The same things were measured in two ways. Each way mixes the same 8 hidden numbers, adds some noise and spreads widely along 5 directions of its own, which tell nothing about the thing.
Some things both ways: the first way, then the second way.
[ 17  -3 -11  -9  13  -9  21  22  15 -31  14  13 -19  34   0   7  -5  28
 -10   1 -10]
[  2   3  37  22  14  14 -30 -25  12   6 -18 -46   5   0  27 -23 -17 -11
  24  25 -14 -23  13  -9   3]

[-46  14   3  28 -16 -20   6  15 -28  20 -46  17  14  23 -35 -32  14 -16
   7 -12  43]
[-21 -17  14  13  22 -14   9  12   6   2   2  19  17 -25  17   0  -3 -12
  12 -12  -9 -14 -29  -2  37]

[ 10  23   4   7  11  -8 -37  21  -3  -8  15  11 -18  14  22  23 -45  -3
   5 -28 -17]
[  8  12  21  12   3  10  -8  11   4   0   8 -28   9  10 -18 -18   0 -12
 -10  -9   6  23  21  15   9]

[ -5  32 -29 -54   4 -25  49  -5  -5  27 -21  19  22  14  16 -13  -5 -11
  17 -33 -26]
[ -4   4  -7 -15  12  -8  19   8  17  -6   7 -18  -9   8  -1  10  -8  -4
   1  14 -17 -33  14 -19 -24]

[-17  -1  19  58   7 -14 -15 -11 -19   0  23  -3  12  31 -40  28  21  24
  10   9  20]
[-14 -20  14  56  24 -23   9  43  -3 -12   6  18   4 -17 -28   6  10  -4
 -12 -29 -10 -18  -2  23  24]

[ -8  23 -25   6   2  17  23  20 -13  -7 -13  -5  -5  37 -13   8   7  21
 -10   0 -17]
[ -9   0 -25  -9   9  10 -17  28  31  29  20  45 -12 -34  -5  -2  25   1
 -22 -13  21  21 -35  11   8]

[-33  10 -32 -21  21  -6  49 -10 -28  13 -19  -1  15   7 -37  19   4   8
  21 -21  -7]
[-13  -1 -26   7  32  15   2  68  36   2  29  28  -6 -23 -46   5  17   3
 -28 -15   3   5 -17  20 -13]

[-30   3 -17  42   0 -17   9   3 -35 -16 -28  16  11  26 -61 -22  10   3
  -6   0  43]
[ -8  -7 -16 -13  14 -22   9  -3   7  11  -8  24   1   1  30  -8  -8 -11
  19   2 -26  -5 -28  -9  -7]

[  2   0   9 -43 -12 -15  39  18  30   9   2  30  -8   4 -13 -25  -5 -19
   1 -19  -2]
[ -6 -11  55  43  -6 -10  -2 -51 -19 -21 -21 -36   1  14  34   2 -22  -1
  43  10 -21 -41  13 -10  21]

[  5 -16 -21 -14  29  -2  -9  29  13 -13 -10   0 -15  31  29  32 -21  25
 -10  14   0]
[ -7  12   2   9 -20  -6   2 -49   2  11  -6  -9 -46  15  40  14   9  11
  -1  15  16   7  40 -26  19]

[  7 -42  17 -12  19 -33  25 -24   7  11  48 -16  -1 -32 -10  36  -8  -2
  10   7  16]
[  7  -9  -7  16  16  13 -23 -25   3  -4   4 -13 -19  -8 -17 -13  13  48
 -17  11   4  -5   7  11  18]

[ 39  26 -12  24  -6  11 -46  21  -1 -36  23  14  -9  43   9  11  -4   9
 -29   9 -22]
[  5  -9   9 -17 -10  -9  -5 -36   9  22 -15 -10  -7   7  39 -19   4 -15
  23  15   5   0   3   6   3]

[-18  48  13 -35 -46 -54  13  42  -6  61 -36  29  10  -8  49 -38 -27 -66
  24 -80 -15]
[ 20   8  41 -19  16   0 -13 -16  -3  -1  13 -31  51 -11  18 -19 -36  -1
   6 -14 -26 -35 -24 -10   6]

[ 26  17  12 -52  -9  28   6   6  32  -1   7  -4 -10  -4  31  19  30  19
 -12  10 -35]
[ 16  -8 -23 -11  23  18 -42 -22   1  -2  10  25   8 -30 -22 -26   2  62
 -22  -5 -20   5 -78   6  13]

[  8  38  20  -4  -4  14 -29 -18 -37   4  18  -3 -17  14   5   6   2 -25
  17   0 -29]
[-29 -21  17   2 -18  30 -19 -15  23   1   7 -18 -23 -17 -18  16  41  -2
   5  19  55   2  -1  32  33]

[ 67 -21  -9 -54   3  -7   3   9  66 -31  18  11  -3  -6  57  13  20  30
 -47  34 -10]
[ -2   2 -17   7  29  -9  14 -11  16  14  -9  -3 -24  13  33 -19  -5  14
   6  21  -8   9  44  -8   5]

[-23 -19 -23   9   1 -29  34   1  -8  10 -11  10  25   0 -52   0   6  -5
  -5  -6  36]
[  5   3 -16 -46  16 -27  40  11  18  17  19   8  12  10  43   6 -22 -17
   9  -1 -11 -27  32  -2 -32]

[  9  19 -36 -32  31   0  48 -12  14   1 -13  10  14  40   6 -15 -15  21
  -6  11  -7]
[-22  19  12 -25  -2 -31  69  25  23  -4  15 -46 -23  39  23  41  -9 -56
  15  18   7 -39  95 -35 -24]

[ 26  48  34  16 -42  21 -60  46  -7 -11   0   0 -40  32  60 -16   0 -13
 -23   4 -26]
[-20  -7  53  60  -5   9 -33   4  -8   5  -5   9  22 -32  -4 -12  11 -19
   2 -33  15  22 -49  18  74]

[-50 -13  26  30  16 -57  16  34  -6  14 -18  14 -15  19  -8   7 -31  15
  36 -42  43]
[  4  10  15  56  30  22 -45   4   5   3  -2  -3   2 -23 -15 -30  -5  29
 -21  -8 -10  19  -8   2  34]

[-45 -11  -5 -37  -8  -1  38  19 -35  34 -23 -10 -16 -16 -30   5  -1 -47
  21 -18  -1]
[-22  -4  21  26 -11   0  -3  16  -7  -7  12  26   5  -8  -5  32   8  -6
  -9 -28   7  -5 -19  12  14]

[ 19 -15  48  -8   6 -12   7 -24   6  -1  58 -13 -31 -27   4   9 -19 -11
   8   9   7]
[ 20  11 -11 -48 -25  -8  -7 -61 -19  -3  -1 -24 -18  45  24   8  -4  33
 -10  17  -7  -3  30  -8 -36]

[ -1  48  25 -22   9  14  14 -30   0  -7   1  26  -4  10 -23 -27  -4   8
  22 -17 -11]
[-16 -19 -26  30 -13  11 -15 -39   0 -27 -13  18 -58   3 -34   4  29  47
  10  17   5  16 -38  10  16]

[ 34  -9 -29 -58   5 -32   6  10 -11 -10  10  -5 -18 -25  53  22 -19 -26
 -11 -12 -27]
[-10  16  -6  10  25  17 -14  41  27  13   0 -11  -4   6 -10 -17   1 -18
 -14   6  -3  26  28   9 -16]

Other things, the second way, with their names:
<797>: [-19 -10  -8  37  37  24 -38  41  10   2  -5   5   8 -12 -36 -21  16  12
 -23  -3  -6  37 -14  37  13]
<422>: [  2   5  21  -8  -1  17 -19  12  12   9  19   7  33 -15   0 -12  -6 -13
   2 -20   7  12 -34  23   0]
<663>: [-22  12  15  11  22   9 -14  19  10   8 -10 -20   2  12  24   5 -15 -18
   1  12 -24   1  28 -18 -15]
<74>: [-39  -2  30  52 -28  18  -5 -28   4 -15 -13 -12 -38  16   6  20  23 -10
  26  11  31  28  13   8  46]
<346>: [-24   1   5  27  10  11   7  27  10 -27   9 -11 -14   7 -34  16   8   2
  -2   2  -4  -2   5   0   2]
<532>: [-12  11  30   3   2  30 -30   5  23  13  15  -8   8 -23  27  20  -8  -4
  -6   8   5 -28   8 -10 -14]
<799>: [  9   4 -24  -8  13  14 -23 -15  16  26   5  25  -4  -6  30 -16  -5  30
  -8   4  -2  26  -2  16 -11]
<212>: [ -8  11  23   5  -9  13 -21 -35  -1  -7 -10 -29  -6   9   0 -14   4   0
   7   8   1  19 -23 -14  32]
<273>: [-14  16  37  21  32  -5  13  70   6   1  10   4  62   6  28   6 -46 -47
  12 -28 -39 -11  21  11 -35]
<507>: [-20  19 -16  12  20  34  12  43  34 -14  33   3 -15  -4 -35  12   5  15
 -18   0  17  30  15   6   8]
<785>: [-16   8 -19  18  18  -2   9  18  12   2   8  23 -14  -3  -1  -1   6   7
 -10  -8   0  24  -5  -7  19]
<670>: [  2  16   2 -13  10  25 -41   2  15  25   0 -23   4   3   7 -20   3  -7
 -19  11   3  23  11   2 -16]
<97>: [ 10   3  21 -17 -17   4 -20 -24  15  37  12   3   5 -15  35 -16  11 -16
  -5  -8  40  16  -2  17  27]
<149>: [  3  11  -8 -12  16 -26  41  27  13   4  19  -4   2  17   7  -1 -11 -17
   1  -8  -8 -12  42  -2 -16]
<625>: [-10   0  24 -10  -4 -18  -7  -4   1  28   3  16  22 -11  52   7  -5 -28
   2 -17  -2  -6 -11  -5  15]
<296>: [-17  10   5   1  17   8  11  48  24  22  25   6   7   4  25  28  -6 -19
 -16  -6  12   0  70  23 -27]
<542>: [-26  -4   8  40  14  13 -29 -13   0  -4 -14   6 -16  -9  14   5   2  16
   3  11 -18   1 -20 -18  23]
<292>: [-23 -10  -2  11  39  22 -22  -3  26  -5 -12 -16  -9  -9   6 -12  -5  16
  16  35 -18 -14 -10  -9   7]
<306>: [ -8   2  19 -26  -9  -1   7   4  25  26  16 -10   5 -13  22   8  11 -36
   1  -2  30 -10  15   6  13]
<382>: [-12 -12  23  44  -7 -30  40  -5 -17 -31  -4 -16 -13  31 -14  12  -1  -5
  22 -11  -2  -9  30  14  23]
<483>: [-12   0  24   4   2  22   1 -42  16 -13  -3 -44 -21   9  24  13 -12  17
  28  36   2 -36  30 -21   5]
<479>: [ -8  13   3  33  -5  -7  -7  -8 -16  -8 -11  -9 -24  29   0   7   3  11
 -20  -3 -13  21  28 -13   6]
<629>: [ 10  -7 -18 -50  28  14 -33  15  23  28  13 -25  11 -10  -7 -20  12   7
 -31  18   5 -11  18  14 -27]
<840>: [ -9  -4  10  -4  19  13  -7 -42  22   5  -9 -39 -12  -2  26 -25  -2  11
  25  36  10  -1  14 -13  42]
<87>: [ 13   2   7  51 -14   5 -14 -49 -16 -39  -6  -5 -32   5 -39 -12   6  54
   9  -7 -12  -2 -41  -4  28]
<77>: [-11  12  17  15  30  32 -18  27  31   8  19 -21  17 -16  -1 -11  -9  -1
  -4   6  10   9  16  11  18]
<538>: [-22  -1   3  47  11   6 -11  40   6  -4   3  15 -12  -3 -23  19  14   0
 -20 -15  -5   2  11  14  -7]
<822>: [-11  -2   7  -8  -1   4   8  12  18   9  19  -1  -2  -3   0  12  10  -8
  -8  -1  22   0  15  15   4]
<813>: [ -6   9  -2 -13   1  27 -16  20  16  15  26  15  10   7  19  20  -4  13
 -20  -5  20  21  34  36 -34]
<430>: [ 16   7 -10  14   6   2 -25 -11   5  31   4  33  -2 -11  35 -16  -5  20
 -12 -11  -3  12   1  17  -9]
<28>: [ -6 -10  25  11 -19   4  -5  -6  -8  -8  13  14  14   4  -3  18   4   7
   5 -24  12   9 -17  37   5]
<135>: [-11  -5  -2  26  38  -1 -12  23  14  20 -10  -1   3   1  26 -15  -6  -8
  -2   9 -12  13  36  14  -1]
<752>: [  4  -7  14  12 -14 -32  31 -26 -11 -11  -4 -20 -18  23  -8 -10   8  -9
  15  -8  13   5  17   6  34]
<788>: [ 11   9 -27 -35 -22 -14   5 -37  -4  -2   7  16 -18  19   8   1   2  18
  -3  -4  -9  13 -31 -14 -10]
<540>: [-15   6  32  -5  35  24 -39  27  14  20   2 -17  48 -21   7 -33 -14 -29
  -6  -8 -12  21 -34   2  27]
<593>: [ -8  -1 -18   6 -14  -7   3 -49  15  21  -4  14 -54  -3  40   0  22  15
   4  18  29  15  16 -16  39]
<837>: [-26  -7   8  24   2  10 -27  30   0  -3 -13  -1  -4  10 -28   4  19 -18
  -7  -1 -12  19 -15  18 -14]
<516>: [ -1  11  60 -20   2  16  -5  16  21   2  21 -56  38  -4  24  12 -30 -41
  19   8  -7 -65  29  -7 -35]
<836>: [ 13  -7  -1  16  26  10 -16   0  14  -2  -2 -17   1  -8 -17 -36  -7  18
   7   7 -12  -6  -5  17   3]
<667>: [ -7   3 -23   1  32  17  -3 -16  31   1   2  13 -11 -14  20 -22 -10  31
  18  21  -8  12 -24 -14  22]
<776>: [-19 -16   5  34   8 -32  -3  10 -19  -2 -16  20  -7  12  10  16   4  -6
  -7 -13 -28 -11   0  -1   0]
<110>: [-22  -3  -8   7   6 -14  35  31   8  -8  16   3 -17  15 -26  13  23 -13
 -15 -12  23  28  25  14  32]
<511>: [-17  -5 -20  22  -4   8 -12  10   8   7  -8  15 -32   7 -26 -12  34  -2
  -8   0  22  54  -8  23  22]
<85>: [-14 -23  18  -4  19   3 -51 -46 -14 -12 -25 -35   2 -15  -6 -12  -1  22
   2  27 -42 -49 -67 -38  27]
<267>: [  3   6  42  -2 -46 -35  32 -30  -8  14  14  -2  -6   8  49  30  -5 -37
  16 -22  21 -36  26 -12  10]
<244>: [-18  16  28   6  12 -22  24  79   4  16  23  14  42   7  17  31 -13 -60
 -25 -42  -5  -2  45  11 -22]
<665>: [ 10  18  -9 -11   9  15 -28   2  10  11  15  24  10 -14   7  -6 -17  18
 -14  -9 -27  -1 -42 -16 -28]
<539>: [ -7  -7  10  27  -1   5  -1   4  -7 -16  15  -2  -4  11 -27  11  10  21
 -13 -14  12  12  10  30  18]
<79>: [ 13  12   1  -8   3  -8  -2 -14   4   9   5   0   3   1  15 -19  -7   5
  -5  -9  -8  11  -9  -8   9]
<333>: [ -3  -1  21  28   1  -2 -16   3  -4   3  10   5   3 -18   5  11   1   5
 -17 -18  -4 -21  -4   1  10]
<290>: [-10   9 -43 -10   0  28   2 -10  20 -14  11  14 -41  22  -8  16  11  44
  -5  22   8  31  17   7 -24]
<453>: [-15   6  21  20   2  40 -46 -13   8  -7  -7 -18   2  -2   2  -4  -1  18
   3  13   0  18 -13  10   5]
<205>: [ -9   0 -10 -36   3 -16   7  -4   8  27   0  28   9   5  52  10  -7 -16
   6  -2  -9   3  -5  -4 -15]
<397>: [-13   3 -18 -36  32   3  10  15  21   0  16  -8   6  -1  -7  -8   0   0
 -13   5  -5   6  -9 -17  16]
<51>: [-27   5  55  58 -18 -32  15  23 -21  -9  -5 -14  -3   9   2  28   5 -49
   1 -29  -4 -21  22 -13  29]
<279>: [  0  11 -13  14  30   9  -4  15  20  -1  15   4 -10 -15 -12 -11  -1  24
 -16   0  -5   3  -2  -7  13]
<45>: [-11  15 -19  -1 -23  -6  22 -32   4   2  12  42 -31   9  36  17   4  18
   7 -12  18  37 -12 -10  29]
<631>: [ 33  -5 -10 -67 -29   2  -5 -88   7  -2  10 -36 -29  11   8 -13   8  39
   8  32  18 -28 -10 -10  -8]
<412>: [-19  29 -32 -26  -5 -20  62  53  24   9  30   8 -35  44   9  45   8 -31
 -22  -2  16  20  85  -9 -45]
<502>: [ 10   7  19   5 -12  15 -28 -67  -8 -11 -29 -31  -8  34  33 -26 -23  18
  44  30 -24  11  -3  -5 -11]
<105>: [  1   8  19  -2  -5  47 -29 -42  17 -20   5 -41  -9   5  -5 -10  -9  29
  25  34   5  -1  -9   9  -6]
<849>: [-32  -4   7  22 -18  -1  -9   8  -7  -4   8  26 -22  -2  -4  47  27   1
 -23 -14   5  -1 -12  -4  13]
<324>: [-25   6  34  31   9  18 -22  28   5  -7  -2 -29   5   4  -7  17  -4 -16
  -8   6 -10 -14  24  -1  -9]
<356>: [  0  -4  22 -16  -4  -1  -3 -40  -8 -13 -12 -39   8  23   4 -21  -7  -6
  26  14  -9   4 -16   0  19]
<344>: [ 34   4  -5 -25  22  41 -52 -45  20  20  14   2  26 -29  27 -43 -22  57
  -3  10  -5   2 -36  17  -6]
<258>: [ 22   7  11 -15  12 -34  22 -13 -19 -11  -9 -19  23  42  24 -16 -39  -7
  21  -8 -48 -16  17  -5 -36]
<117>: [ -3  -8 -13 -10   2 -38  35   6   3   4   7  22  -6  17  20   8  -4 -13
   7  -9  -9  -9  14   3 -13]
<869>: [ -6  20 -11  27  39   3  29  65  31   9  29  -3  -1   6 -14  -6  -5  -7
 -22 -12  15  32  70  25   6]
<38>: [  6  20   2 -12   7  -6  18 -41   8  -3  -1 -17 -11  15  53   3 -31  11
  21  15 -21 -20  22 -43  -4]
<853>: [ 15  13   7  33  -6  13 -25   2  -3   7  -4  10   4  11  -7 -26  -5   4
  -6 -21  -1  46  -5  32  -6]
<756>: [-22  -1  14  -5 -12   2 -17  -1  13  16   1   6 -11 -14   8  10  19 -24
  -6   1  11  -2 -29 -14  19]
<378>: [  5  10  -8  27  29  32 -43  26  18  23  12  11   3 -24 -15 -25   7  24
 -37 -10   7  35   6  25   4]
<438>: [  2   4  25 -18  -9 -14  -7  19   1  28  11   1  24   0  22  12   4 -43
 -19 -19   4 -11  11   7 -16]
<732>: [ -9   2  -1  32  19   9  21  16  18 -21  18   3  -9  -1 -19  -1  -5  17
  14  -3   6  10   5  21  21]
<818>: [  6   6 -24   3   9  37 -43  -7  21  -1   2   6 -20  -7 -31 -29  14  38
 -13  13   1  35 -37  16  -6]
<148>: [  2  -4  37  18  -8 -22  33  32  -9 -13  19 -10  24  19 -12  17  -8 -30
   3 -34  10 -11  42  41  -8]
<615>: [-14   6  18  10  12 -14   6  13  -2   0  -4 -16   3  17  25  21 -18 -16
  -2   3 -26 -30  40 -19 -24]

Some of these things the first way, each followed by its name:
[  8 -20 -12   7 -14 -34  17 -25 -29   5  23 -11  14 -38 -34  -4  -1 -41
 -17   4  28] : <117>
[ -1   1  -9 -26   1 -17 -12 -13  -5   2 -15  11  17 -42 -10  14  -1 -15
   0 -19  14] : <732>
[ -9  33   1  42  13  39  10   5 -27 -28  -2 -12 -29  77 -20 -12   6  44
  -8  36  -2] : <756>
[ 12  -4 -23  14  29  -2 -20   1   8 -28  19  14  13  22 -26  52  -2  39
  -4  -5 -10] : <836>
[ 14   3   8 -55 -22  21  28  12  26  -4 -21  -4 -24 -36  14 -36  -5 -15
 -35  16  17] : <45>
[ -2  -8 -27 -33  24 -17  31  20   4  24  18   4   2  34   3  40 -14  -4
  17 -19 -36] : <629>
[-14 -11   1  18 -12 -16 -65  33 -37 -25 -32  -2 -11   1  15  48  44   9
  -1  -1  11] : <273>
[  0  -3 -35 -39  -4 -41  35  26   3  25 -23  13   8  -6  21 -19 -38 -38
 -12 -26   9] : <593>
[-25   6  41  23   7  25  -1 -11 -37  -6   4 -28 -37  30  -9  10  31  23
  19  38   9] : <849>
[  5   6 -32 -45   4   6  21   5 -10  10  -5  -2  -6 -20  -4   4 -33 -33
 -11 -12 -15] : <788>
[ -9   8  -7 -51  -3 -10  47  17  20  13 -32  16  -5  -5  11 -29 -16  -9
  -5 -13  12] : <785>
[  5 -22   3 -79  28  11  18 -26  10 -15  -6  -3 -15 -50  -3  32  11  10
   7  12   1] : <290>
[  9  52 -12 -61   1  13  -8  42  11   8 -37  31 -24  31  55 -25 -49 -24
   0 -32 -36] : <212>
[ -7  -9  15 -38 -20  13   2   7 -16  16  18  -8 -23 -43 -30  17  -2 -52
   5 -14 -16] : <28>
[ -4   8  34  10   5  26 -25  45  53 -26  -1  24 -12  42  -4  41  28  77
   0  -7  -9] : <344>
[-35   4  34  45  24 -16   5 -23 -14 -31 -24  20  -3  41 -41 -15  35  60
  25  19  54] : <292>
[ 18  23  -6   6  -8 -31   0  -7   2   7   6  13  22   0  13  -9  -9  -4
 -10 -17   7] : <149>
[ 27  27 -13 -34 -23 -44  19   1   4  39  23  24  15 -30  17 -42 -75 -85
 -10 -54  -8] : <752>
[-24  52   7  67 -22 -10  -8  32 -30  20  -4  11   5  62 -19 -22 -24  -9
   3 -32   1] : <267>
[  9  10  35  43  23  15  -7  17   6 -45  30  -1 -49  61   1  12 -12  62
   1  20   2] : <670>
[ 21 -17  -2 -68  20   3   3  30  35  -5   2   1 -33   4  52  28 -23   7
  -4   5 -22] : <479>
[ -4  -9  30   1   0 -27   9  30  16  -3  15   2 -27   7  20  17  -8  22
  13 -20   4] : <378>
[  5  14   4 -46  21  21  36 -27   5 -10   3  -3 -14   0  -6  -1   6  20
   7  14 -12] : <346>
[-33 -43 -55   8  18   4 -21  35 -39 -14 -38  -9  -1  15 -43  54  11  -6
 -13  19  19] : <205>
[ -6 -23   5   1   6 -24  22 -22  -3 -24 -21  -2   1 -31 -23 -16  19  19
 -17  24  63] : <667>
[ 28  14 -10 -26  12  25 -11   5   4 -26  15   7 -27  11   4   3 -30  -4
 -17   7 -21] : <511>
[ -8  37  -6 -16 -13  34 -14  44  -4  -7 -18  16 -20  30  -8   7  -8  -1
  -3 -25 -36] : <422>
[  9   3   8 -39  19  38  60 -10  20  -9  10  -8 -26  53   1 -14  29  39
  -6  53 -17] : <85>
[-51  -8  12  30  25 -34   3  19 -34 -13 -36  15 -21  42 -21  -2  -5  24
  34  -8  44] : <663>
[-46  -7   5  -2  12  -9  46  26 -22   5 -23  -8 -23  34 -19  17  23  30
  27  -7   4] : <532>
[-13   3 -15 -12  -5 -32 -10   3 -45  28  -4  -8   6 -20   5  20 -16 -51
  16 -29  -5] : <822>
[-43 -10  -3   8  20 -33  37  16   7   2 -47  22   4  18 -27 -20 -14  28
  11 -15  56] : <38>
[ 13 -32 -13  14  13 -19 -46   1 -12 -23  22   1   2 -21 -21  50 -11 -10
 -13   4  17] : <258>
[ -5  21 -12  35 -15  -8 -23  53 -15   6   3   7 -14  38   3   5 -40 -19
 -12 -28  -9] : <97>
[-15  -6  18  12  -2  -6  28  15  -3   9  18 -13 -16  23  -9  19  12  17
   7   1  -2] : <333>
[ 13  20 -22 -52   3  -1 -35   8  -3  26 -23   9   8 -10  44  14 -28 -42
  -2 -12 -20] : <110>
[ 24 -28 -33 -45  17  -4  -9 -14   6   3  26   1  11 -40 -22  41 -22 -39
 -17   5  -6] : <382>
[-24  -1 -12 -28  17 -29  42   8  11  18 -26  13  11   2   2   2 -13  15
  14 -23  18] : <279>
